The same things were measured in two ways. Each way mixes the same 8 hidden numbers, adds some noise and spreads widely along 6 directions of its own, which tell nothing about the thing.
Some things both ways: the first way, then the second way.
[-20   1 -23   8   7  25 -18  -7  22 -47  32 -35  -6 -24 -17  -7 -12  15]
[ 30  12 -10  -2 -13 -12 -27  30 -31  10  22  -3  12  67  -7  31  -8  20]

[ 70 -11   5   4  45  -1 -33 -10  -6 -35   0  14 -10 -14  -8  -5 -18 -52]
[  7 -13  -3 -13 -28  23  32  10 -28  33 -16  28  36  -3 -38   3  34   2]

[-27  16  19  -4  -8  -5 -10 -11 -10   3  17 -11  27  -9  23   9  -7 -20]
[ 22  -9   6 -23  16 -16  13 -14 -15   6   4  -1  -4 -11 -23 -19  -2  -4]

[ 62 -26 -36   7  -3 -21   2   1 -12   2 -25  -1 -33  15 -16 -23  -6   1]
[  8 -32  30  -5 -13  15   9  57 -32 -35 -12  25   2   9 -20 -21  14  14]

[ 38  16 -36   6  -3 -12 -18   1   4  -9 -24  42  -1  -1   4 -17 -14   0]
[ 30 -23 -21 -28 -21  -9 -24  -8  -9 -15  -7   9  19  -5 -14  -7 -39  -4]

[ 49  13 -35 -23   7  -3  -9 -15  31  -9 -20  13  -1  54 -13 -21 -28 -30]
[-63   9  32  31  12 -36  33   5  21  37  -8 -21 -14  23  -6 -43  32  20]

[-10  12  -2   2  16   4 -32 -26  22 -39  -1  -7   1 -11 -30   7  -2 -17]
[ 11 -61   8  -2 -11  24  14  40  -2   0  -7  34  24  -3  45   7  -9  26]

[ 28 -30   2  12   7 -14 -11  10   2 -31   0 -43 -19   0 -13 -16  12   6]
[-17   2  21   4 -37  -2  14  26 -29 -40  -4  20  26   9 -35  22  45  17]

[ -4  12  -2  19  -6  -3 -16   1 -13  31 -11   7  -5 -48 -30  -9  -1  17]
[-10 -18  -5  11  18  -8   8  -9  -3 -21 -11   0 -37   7  33   6 -19   5]

[-28  12 -40   5 -20  -4  -9  -2  26 -19   6 -19 -13  21 -14  -6   8  22]
[  4  -1  39  17 -24  -3  16  23 -10  -5  19  -5  19  37  43  48  12  36]

[-40   1 -43   2 -30  11  14  -8  19 -31   5 -46 -16  13 -21  -3  18  40]
[-36  18  40  22  17 -27  37  -1  24   2  10 -29 -42  32  34 -12 -11  13]

[ 64  -5 -26  -2  22   1  -4  -7 -17 -13  13  -2 -13   7  10 -18 -24 -18]
[-39  19  15  29  24 -25  -6  32 -16 -37 -14 -22 -67  16 -17 -24  12   9]

[ 37 -15 -41   4 -28  -4  22  28  14 -14 -34   5 -20  55 -40 -44 -19  28]
[ -2   9   0  34  39 -28  -8  -3  27  22  21 -36  -8  55  39  25 -19  33]

[  3  10 -21  -6  -2 -17 -17 -28   7 -15  -4  18 -15  21   1  18   0 -22]
[-34 -13  37  19 -15 -15  21 -50  21  10 -12 -23 -34 -32  27 -24 -17 -11]

[-34  -6  41  10 -30 -22  -4  15 -11  23 -11 -18  23 -21   4  -3  11  10]
[ -4 -24  -5   1  31 -21  -1 -32  13 -24   5  -4  -7 -27   5  -9 -12   5]

[-12  27 -28 -11 -17   1  23 -21  16 -36   1 -19  -4  28  -1   9  44   8]
[-22 -25 -12  16  54 -23 -13  36  10  -3 -10 -10 -41  13  10 -43 -14  16]

[-12 -11  29  13  24 -13 -57   3   7 -31  32 -13  11 -16   6   5 -26 -23]
[  8 -27 -12  36  32  -9   3   5  36  -8  20  10 -20  -6  45  20 -17  21]

[-20  35  16 -17 -11   7  10  -8 -12  35   1  -2  15   3 -16   6   8  -5]
[-25 -10  19 -10  16  13  17  66 -38 -15 -41  -5 -35 -20 -21 -21  32  20]

[-38   3   7 -24 -25  23   1  18  45 -11  16 -44   5  35 -31  -8   0  34]
[-20  18 -12  20  19 -23 -24  36   3  22  -1 -28 -21  21 -29 -14   4  21]

[ 48  28 -35  -1   1 -17  -3   9   1  -7  -6  25  -8  17  28 -11  33 -17]
[ -4  18 -34  13  23 -26  17   0 -20  38   0  10  20  45 -48   1  43  18]

[-12   7 -25  23 -45 -54  21   4 -13  -1 -22  22 -10  52   8 -13   6  12]
[ 38   9 -13 -13   2 -43 -22   3 -22   6   6  -7  19  27 -41 -11   3  17]

[-14  -5  -4   2 -10  -6  -8  -8  11 -16  -3 -35   0  12 -23  -8   0   5]
[-13 -23  39  18   4 -14  -8  35 -18 -40  -4  -6  -7   1  18   5  20  35]

[-25  -6  -7  30   2 -27 -13 -28  -1 -68  10 -31  -9 -14   3  11  21   2]
[ 25 -56  -8   1  20  -3   8  11  22 -31  23  35  10  21  53  -1 -39  13]

[ 20   2  -1   3 -27 -22   5  23  -8  33 -28  23  12  28  -9 -31 -32   5]
[-27  12  12  20  24 -39 -16  41  -4 -21 -10 -27 -28   4 -18 -18  17  33]

[ -7  10  18   0   4   0 -18 -11  -7   3  21   1   2 -33  11  19  11 -18]
[ 11 -21   2  -5 -27   6 -32 -22 -39 -20  -2  -6  -1 -19   2  28  -6  -7]

[ -6 -15  12  10  19   6 -31 -17  26 -69  24 -28  -8 -25  -7  15   9 -26]
[-21  -6  35  -8 -67   1   0 -14 -15   5  -2   2  22 -40 -19   3  21  -3]

Other things, the second way, with their names:
q_624: [ 20 -28  -4 -10  21  -5 -13 -15  -9   8   5   1 -26   2  -5 -39 -33 -21]
q_627: [  4 -17  -8   7   2   0 -21  -4 -37 -22 -13   1   3  -2 -18  24  16   8]
q_204: [ 23  15  16  -8  -4  -6  26 -11 -20   7   9  -9   8  39   6  33   2  12]
q_597: [-49  25  44  36 -24  -6  43  -9  39  -6   7 -26 -10  -2  28  35   8  24]
q_575: [-16 -13  12 -26 -25  -4  25   9 -15 -10 -23  16  20 -12 -39 -38   9  -2]
q_590: [ 14   0   3   8   0 -13 -38   9   7 -13   3 -28 -17   4  -5   6 -33   9]
q_887: [ 35 -41  18 -14  21   7  -1  -7 -12 -22  12   5 -33  -9  28 -17 -38 -16]
q_531: [-13  21   8  17  -3 -19   8 -38  -5  -8 -14 -27 -40 -35  -4  18   9   2]
q_596: [ -6 -26  47   5  32 -15  51 -10  17 -17  11  -1 -36  12  49 -26 -15   5]
q_824: [ -3 -14  40  -5  -5  22   3  62 -30 -16  -7  -2  -6  -9 -17  -2  24  21]
q_259: [-20 -14  14 -12 -30  11  17 -15   0 -38 -35   5 -15 -57 -19 -12  -6 -14]
q_380: [-18  -4  -2  18  -2  -5  -3 -20   0 -48 -16  -8 -15 -11  17  38  -6  12]
q_487: [-20  20  20   2  -1  -8  58   8  23  16 -19  -4 -30 -21  -6 -15   8  12]
q_793: [ 12 -19 -27 -18   2   8  11  20  -1 -21 -30  24 -16 -36 -36 -26 -14  -5]
q_651: [ 19  30 -21   8   1 -41 -21   1 -27  17   3 -21  14  41 -22  34  18  31]
q_670: [ 36 -29   9   7  18  -8 -17 -17   7  -1  23  -8   8  -2  15   9 -19   9]
q_934: [-59  12  -1  46  -9 -47 -51   8 -17  -1  10 -26  17  59  -8  17  34  37]
q_574: [ 43 -23 -45 -13  -6   3 -27  31 -31 -14  -2  34  27  32 -20  12  -9  13]
q_986: [-10  26   2   9  -8 -30   9 -20   6  28  17 -12  -8  47 -16 -16 -14  -8]
q_700: [ -3 -12  19 -17  -7   3  31   2 -25  -6 -33   2 -15 -46 -21 -11  26   2]
q_992: [-17   0 -19   2 -18   6  47 -14  -4   1  -5  25  32  34   6  39  16  14]
q_522: [ 31 -23 -36  -6  31  20  35  46  23   5  -7  37 -16  18  14  -4 -30  14]
q_436: [  2 -28  -7 -16  -6   4 -36  40 -42 -21  -9  15  14  33 -33 -23  -1   4]
q_750: [ 19 -24 -12   4  -3 -13 -27 -23 -18 -29  26   9  19  36  15  29 -22   3]
q_68: [ -9 -22  -1 -13   4   5  26 -19   9 -11 -30  -8 -19 -22  36   5 -35   4]
q_707: [-45   8  22   2 -52  -3  27 -30  -5  26 -10   1  17  -5 -12   2  20  -6]
q_516: [-17   3  27  -7   1   3  14  23 -12 -35 -37 -13 -39 -32 -28 -17   6   4]
q_477: [ 19  -3  -8  -3  18 -13 -20  13 -30   9 -27 -16 -36 -18 -25 -23  -3   4]
q_903: [ -3   0  21  27 -27 -37 -48 -51  -6 -16   8 -36  -5 -18  15  26 -10   8]
q_820: [-27 -23  50   5   5 -12  29   6   5 -50 -10  -2 -15 -52   4 -14  22  18]
q_350: [ 30 -11  -2   5  16  -8 -15   6 -11  16  30  -5   2  26  18  25  -6  12]
q_247: [-38 -18  12  46  62 -26  16   3  41  -1   2 -24 -42   6  43 -18  -8  32]
q_414: [-16   8   0  -1 -21   9   4  15 -47  14 -21   2   1  54 -28  -3  15  -2]
q_386: [-35 -22 -23  -7  43 -20  16  35 -16  28 -26  18  -7   9 -51 -81  26   5]
q_318: [-24  24  25  24 -18 -34 -21 -48 -17   0  12 -38 -16  -9 -20  20  20  -4]

Some of these things the first way, each followed by its name:
[ 49  10 -24   1  21   4 -27  14   3  -9   8  24 -11   1   1 -16 -13 -18] => q_531
[ 37   2 -41   3   2   0   9 -18   8 -62 -21 -13 -17   4  -2  -5  41  -4] => q_575
[ 27  -3  -1  -7   0  -1   6 -15  -4   5  -8 -10   1 -10  -7  -7  -4  -9] => q_436
[ 31 -23 -21   2   1 -11 -21   9  -1 -52   2   9 -15  23  17  -3 -12 -10] => q_597
[-27 -21  -3  18 -16 -16  -4 -16  -9 -31  13 -20 -16 -10   3  15  -1   7] => q_986
[ 24  -7 -32   9  -2 -14   0 -13  -9   3 -12 -17  -6  13 -18 -28 -31  -2] => q_596
[ 49   3 -40  11  -3 -20  16 -15  16 -58 -18  10 -21  17   8  -9  33 -17] => q_934
[ 29  -1 -44   4   5  10  -1   2   0 -27  -1  -9 -16  14 -16 -23 -16   3] => q_204
[ 34 -15 -14   7  14  10 -26   2  -1 -49 -10 -11 -18 -33   0   4  31  -1] => q_259
[ 19   9 -11   0  -1 -13 -18  11  -1 -17  -5   7 -12   5   0   0  25  11] => q_793
[ -5   6  11 -16   7   9 -34 -11   7 -14  39  -9  13 -17  44  24  -4 -37] => q_318
[ 45  -9  -8   7   8  -5 -30  13  -4  -1 -18   4  14 -30  12 -28 -12 -21] => q_820
[  9 -29  23   9  -2 -16  11 -10 -12  -8   2 -29 -15  14 -26  -7 -18  -6] => q_624
[ -3  27 -39  14 -14 -20 -10  -5 -16 -31  -2  37 -14  10  28  15  28  -4] => q_487
[ -1  12  20  14  14 -30 -19 -19 -27 -24   6   2   3  -4   8  14   7 -20] => q_992
[ 41   5 -25  32  15 -17 -30   3 -38 -24  -3  49 -15 -48  22  -1  -1 -10] => q_522
[ 42  15 -42 -15  -8  11  -9   5 -22   1 -16  34  -6  -9  37   7  21  -5] => q_516
